The same things were measured in two ways. Each way mixes the same 11 hidden numbers, adds some noise and spreads widely along 5 directions of its own, which tell nothing about the thing.
In the rows, zero is written as 128.
Some things both ways: the first way, then the second way.
[134 140 127 141 102 142 138 197 111 108 157 117 145 136 107 118 158 129
 141 113 117 110 126]
[146  86 159  70  76 125  90 155 123  97 121 173  89  54  99  79  90 158
 119 117 142 146]

[146 144 122 171 120 133 119 109 129 129 128 131  88 131 147  74  79 126
 126 100 134 130 111]
[120 178  94 182 127 111 105  87 152 137 183  90 161 206 128 113 135 101
 114 134 113  85]

[144  89 159  85 146 132 107 162 161 184 118 125 169 151 129 134 110  91
 151 123 126 126 113]
[ 72 121 114 163 146  72 104 120 137 146 157 139 172 106 190 140 143 131
 104  92 168 104]

[123 175 146 176  99 122 110  94  82  91  72 122 141  89 178 169 186 186
  93 153 133 135 132]
[124 104 119 137  99 155 136 172 121 115 108 135  62 106 110 158 150 152
  99 127 124 217]

[101 152 106 103 146 120  91 105 122 118  78 141 157  77 141 194 125 149
 131 151 134 126 157]
[103 107 131 140 143  94 125  93 133 181 155 150 148  84 101  89 110 104
 161 147  99 117]

[130 135 166 143 167 144 111 183 108 124 140  99 117 130 136 152 165 130
 118 135 148 136 147]
[154 154 131 121 107 135  78 143 101 151 147 111 114 184 138 116 156 118
 101  93 130 114]

[121 117 130 147 140 111  91 157  76 142  91 129 118 161 113 104 156 138
 128  91 101 117 132]
[111 134  80 119  98  75 114  94 101  93 116 135 118  40 141  81  92 105
  99  71 138 136]

[ 88 145 103  95 157 136 145  59 150 117 139 158 122  89 172 204 113 132
 115 148 139 142 145]
[ 75 162 105 115 157  80 125 128 162  65  96 163 117 101  93  79 139 133
 114 128 177 143]

[163 134 138 159  81 110 168   4 134  82 106 126 117  96 167 103 146 137
 122 136 120 107  70]
[147 109 107 140 103 181 133 122 113 139 148 134 171 110 132 156  85  80
 130 152  58 149]

[128 138 177 139  98 144 139 148 163 124 134 122  83 157  93  84 100  78
 129 139 127 135 125]
[ 97  82 125 158 164 144 137 170 118 170 130 157 168  99 116 160 133  98
 121 143 122 165]

[157  76 110  95 129 104 150  75 175 114 142 116 147  99 131 112 113  92
 150 130 126 119 114]
[140 124 140  98 109 124 112  99 149  86 120 136 110  84 141  78 111 179
  77  86 173 125]

[103 160 125 149 116 159 114 103 114 135  85 140  61 110 110 140 123 155
 104 108 135 121 149]
[ 93 196 104 220 139 119 139  82  93 180 135 101 157 163 120 109 109 126
 117 152 107  94]

[137  75 146  87 119 119 143  88 177 160 141 110 134 124 125 124 150  77
 138 133 113 136 136]
[178  97 149  98  98  92 127 152 103 137  94 159 105 118 116 122 112 131
 134  91 125 142]

[124 131 127 153 131 156 142 166  91 156 129 116 116 124 132 142 176 155
 103  89 142 120 138]
[124 142 125 120 119 101 111 116  97 149 146 150 185  91 144 107  74  65
 169 150  80  88]

[110 116 124  83 188 131  93 219 113 105 154 140 189 127  99 189 134 138
 137 140 136 100 126]
[161  94 184  96 144 182 138 145 124 183 156 153 141 140 144 130 149 122
 126 174 134 131]

[134  99 140 138 132  94 117  68 151 139 115 135 176  70 176 172 110 135
 112 131 146 137 121]
[115 118 120 141 136 106 122  94 136 154 167 133 148 127 142 130 135 109
 120 136 151 113]

[137 108 146 162 114 131 127 156 112 146 141 107 112 156 113  58 159 112
 105 108 118 131 125]
[105 128 122 185 199 141 124 210 122 147 130 123 196 153 168 156 160  86
  85 110 148 145]

[107 113 112 155 158 132 141 162 107 122 150 111 141 114 148 106 149 168
 183  94 171 156 148]
[117 182 104 161 113 187 129 131 102 112 164 101 162 146 142 103 110  98
  80 170 123 107]

[106 105 150 148 128 135 115 181 140 127 126 121 128 131 127 113 113 148
 145 116 169 166 137]
[ 89 176 114 163 120 133  71  82 118 153 155 122 141 159 136 120 131 148
  99 121 143  96]

[109 125  95  76 166 125 107 148 153 116 120 150 111 146 121 149  63  90
 142 136 122 136 146]
[181 114 157  86 102 103 143  64 157 148 136 146  68 120  89  97 118 137
 180 159  93 149]

[137 130 144 134 139 127 102 143 126 128 139 109 106 116 130 166 149 114
 129 121 117 130 168]
[177 178 100 162  55 116 125  59  84 102 128  78  90 136 131  96  72 151
  69  98 159 100]

[148 183 148 118 141 156 173 100 136 140 129 107 120  82 174 199 152 103
 123 151 148 118 146]
[135 127 132  97  76  90  99 157 109 121 143 117  99 102 112  95 114 114
 150 125 109 114]

[138  69 110 107 136 118 153  82 128 152 113 120 148  96 132 139 170 136
 115  99 131 108 114]
[187  97 172  47  91 106 130 115 102 159 113 178 113  86 130  90  98 113
 179 123  76 123]

[178 159 152 174  92 135 125 141 101 121  97 121 110 141 141 104 137 114
  53 125 112  97  85]
[118  90 128 157 154 130 130 142 149 162 166 116 180 102 183 192 130  92
 146 141 100 150]

[130 174 127 147 140 138 100 167  97  82  92 126 103 118 117 149 118 137
  92 143 133 108 135]
[114 159 136 170 124 173 133 109 137 130 136  71  76 131 148 124 160 200
  60 131 174 159]

Other things, the second way, with their names:
Q270: [149 192 156 151 144 116  58 144 103 154 130 118 126 205  89  82 125 127
 117 123 153  84]
Q125: [124 155 127 185 135 133 159 145 134 127 153  45 129 136 180 132 146 148
  79 133 165 123]
Q313: [126 140 121 171 132  86 135 149 136 139  97  96 106 177  99 153 153 158
 115  98 143 137]
Q737: [ 82  78 150 124 151  55 116 151 136 164 126 165 172  67 101  96 112 129
 155 115 144  93]
Q166: [184 150  90 144  61 117 153  77 123 105 139  96  84 177 112 135 113 119
 110 128 110 136]
Q633: [147 113 111 146 121 146 184 100 135 191 180  88 161 186 126 152 156  77
 140 171  82 105]
Q14: [ 97 155 125 147 143 126 148 112 162 111 179 105 186 117 176 112 118 110
 123 180 135  86]
Q426: [115 124 131 181 150 109 126 132 117 166 156 119 184 121 144 121 106 104
 119 135 131 100]
Q785: [ 66 108 119 114 137 136 105 169 113 116 114 197 157  56 148 137 121 112
 118 131 123 166]
Q825: [145 112 115 122 161 141 152 126 156  94 109 128 132  96 135 132 131 113
  97 112 145 179]
Q120: [132 160 107 145  87 120 173 131 119 100 127  56  87 143 137 140 142 144
  95 145 160 126]
Q488: [165 121 148 154 146 162 203 151 151 145 113 108 125 200 142 180 171 152
 103 157 136 157]
Q595: [127 109 112 106  91 119 193 110 159  61 118 113 119  84 171 134 127 167
  74 124 178 134]
Q667: [172 113 120 124  43  77 133 114 130 110 166  68  99 125 139 116 105 135
 120 106 131  92]
Q400: [174 111 108 117  64 108 142 106 136  88 119 135 128 122 119 145  75 123
 134 117  94 132]
Q723: [ 74 103  94 123 122 110 103 106 193  45 120 175 132  48 147 134 110 168
  87  89 157 178]
Q87: [179 117 155 125  63 174 147 149 146 121 168  77  71 153 161 148 145 168
 110 156 108 156]
Q183: [135 151 117 122 134  96  57 173 130  79 147 156 147 125 157  83 116  87
 103  84 142 128]
Q900: [ 89 133 138 190 152 143 111 169 167 124 169  95 162 147 172 159 148 154
  88 145 167 125]
Q730: [136 125 154 199 127 158 122 120 116 182 168 134 176 160 157 170  93 136
 123 178 120 109]
Q53: [103  89 110 141  87 128 217  98 143  95 125  99 140  56 156 166 101 167
  88 159 172 126]
Q536: [174 124 148 141  97 167 146 117  97 151 154 118 141 135 123 108  89 121
 102 167 132 104]
Q257: [ 66 155 145 120 177 148  94 191 127 112 119 158 172  94 137  88 137 125
 101 144 162 122]
Q84: [145 123 115 159  73 121 191 115 107 152 141  76 132 159 109 134 115 137
 110 153 122  86]
Q66: [102 107 110 124 119 127 200 163 167  50 115 109 142  69 133 125 116 141
  93 158 159 147]
Q597: [127 160 104 138 100 160 149 114 126 100 141  81 180 149 121 136  96 110
 103 165 128  75]
Q292: [112 134 147 138 105 105 123 182 123  80  94 131  84  84 119 101 112 187
  90 119 181 151]
Q419: [167 145 135 170 105 190 141 142 104 176 183  61 170 175 135 128 107  92
 122 176  70  91]
Q575: [149 115 143 123  81 114  98 110  97 160 114 154  98 120  77 131  89 144
 151 130 108 131]
Q390: [139 117 137  98  98 131 136 121 148  77 113 167  95  99 182 122 134 183
  76  96 167 165]
Q631: [157 142 125 117 124  97 116 127 124 103 108 140 126 148 137 129 122 121
 106  99 163 125]
Q797: [ 92 125 126 162 138 118  74 145 104 153 154 187 161  95 144 114 100 103
 125 131 117 139]
Q60: [131 139 137 117 136 177 168 196 121 126 122  89 124 144 128 157 162 106
 122 181 118 156]
Q745: [147 107 152  93 146  59  84 119 151 152 134 175 124 112 113  76 129 109
 168  89 109 127]
Q146: [159 102 148 120 122  82 110 115 159 167 180 140 134 142 125 102 126  98
 176 140  86 113]
Q80: [170 108 136 127  63 110 112  94 140 107 150 153 109  96 146 136  65 141
 149 135  92 145]
Q928: [162 153 108 128  80 162 123 109 109 140 131  76 150 180 138 167 118 117
 115 113  83  99]
Q751: [143 122  93  82  56 103  90  61 150  69 137 139 102  68 124 103  80 130
 126  89 101 137]
Q459: [139 123 152 176 146 186 151 166 114 168 116 130 118 135 153 176 138 146
 114 156 101 196]
Q76: [117 126 162 130 135 160 148 173 111 146 134 113 152  66 136 102  98 123
 138 182 105 126]
Q8: [127 127  91 146 105 143 178 162 105 106  84  90 108  98 111 158 123 118
 106 121 101 182]

Some of these things the first way, each followed by its name:
[116 121 140 150 175 135  90 125 133 167  93  97 139  73 157 134 120 151
 142 127 191 166 174]
Q633
[147 133 162  71 136 159 135 141 189 167 128 133 129 126  98 145  75  63
 150 140 129  99 115]
Q53
[147 154 120 134  79 139 184  51 146 128 139 117 132  58 168 178 170 120
  97 136 128 112 132]
Q292
[121 189 128 167 144 159 159 131  76 111 125 131 103 103 145 154 159 146
  57 133 147 100 121]
Q60
[133 117 144  64 123 138 127 132 192 127 151 119 183  96 150 208 131 112
 167 163 137 136 138]
Q730
[120 132 165 142 120 161 154 145 119 127 124 115 122 123 148 157 179 158
 126 131 159 139 116]
Q785
[165 160 142 126 110 146 157 116 168 124 143  98 151  78 178 159 130 104
 120 157 155 135 131]
Q900
[ 98 111  91 114 124 105 143  96 132 101 164 158 160 107 139 150 132 123
 113 131 108 127 130]
Q270
[108  99 111  74 132 115 120 130 144 107  97 124 160 144 132 127 147 120
 164 155 120 149 130]
Q459
[114 128 125 134 130 146  91 154 115 185  98 132 156 111  98 104 129 148
 145  96 133 110 141]
Q84
[109 103 118 117 163 110  96 160 125 107 129 107 123 147 129 114 138 105
 127 146 126 164 169]
Q825
[151 114 133  89 160 143 113 129 143 161 132 123 154 111 137 158 134 118
 139 122 131 101 118]
Q595
[122 130 139 148  67 110 147  30 146 106 104 142 155  59 163 179 154 152
  93 149 126 129 116]
Q575
[ 98 138 122  83 167 166 175 182 142 113 175 131 121 143 105 149 131 105
 153 141 149 120 132]
Q257
[149 141 154 132 127 140 130  93 116 110 100 130 114 139 122 102 149 127
 101 142 116  91  78]
Q928
[151 126 147 130 147 150 100 246 136 201 139  73 141 140 123  95 134  83
 168 105 146 155 187]
Q667
[174 149 145 155 127 142 160 131 118 118 185 101  94 142 167 132 166 104
 115 111 111 115 119]
Q183
[130 105 135 106 149 146 117 110 170 154 135 105 117 101 135 133 128 108
 115 143 153 149 154]
Q488
[141 143 103 133 117 153 154 129 129 152 139 128 120 131 117  71 114 110
 129  98 127 103 111]
Q66
[120 127 122 140  84 146 118 151 128 174 109 132 153 104  89 108 133 125
  95 108 122 106 138]
Q737
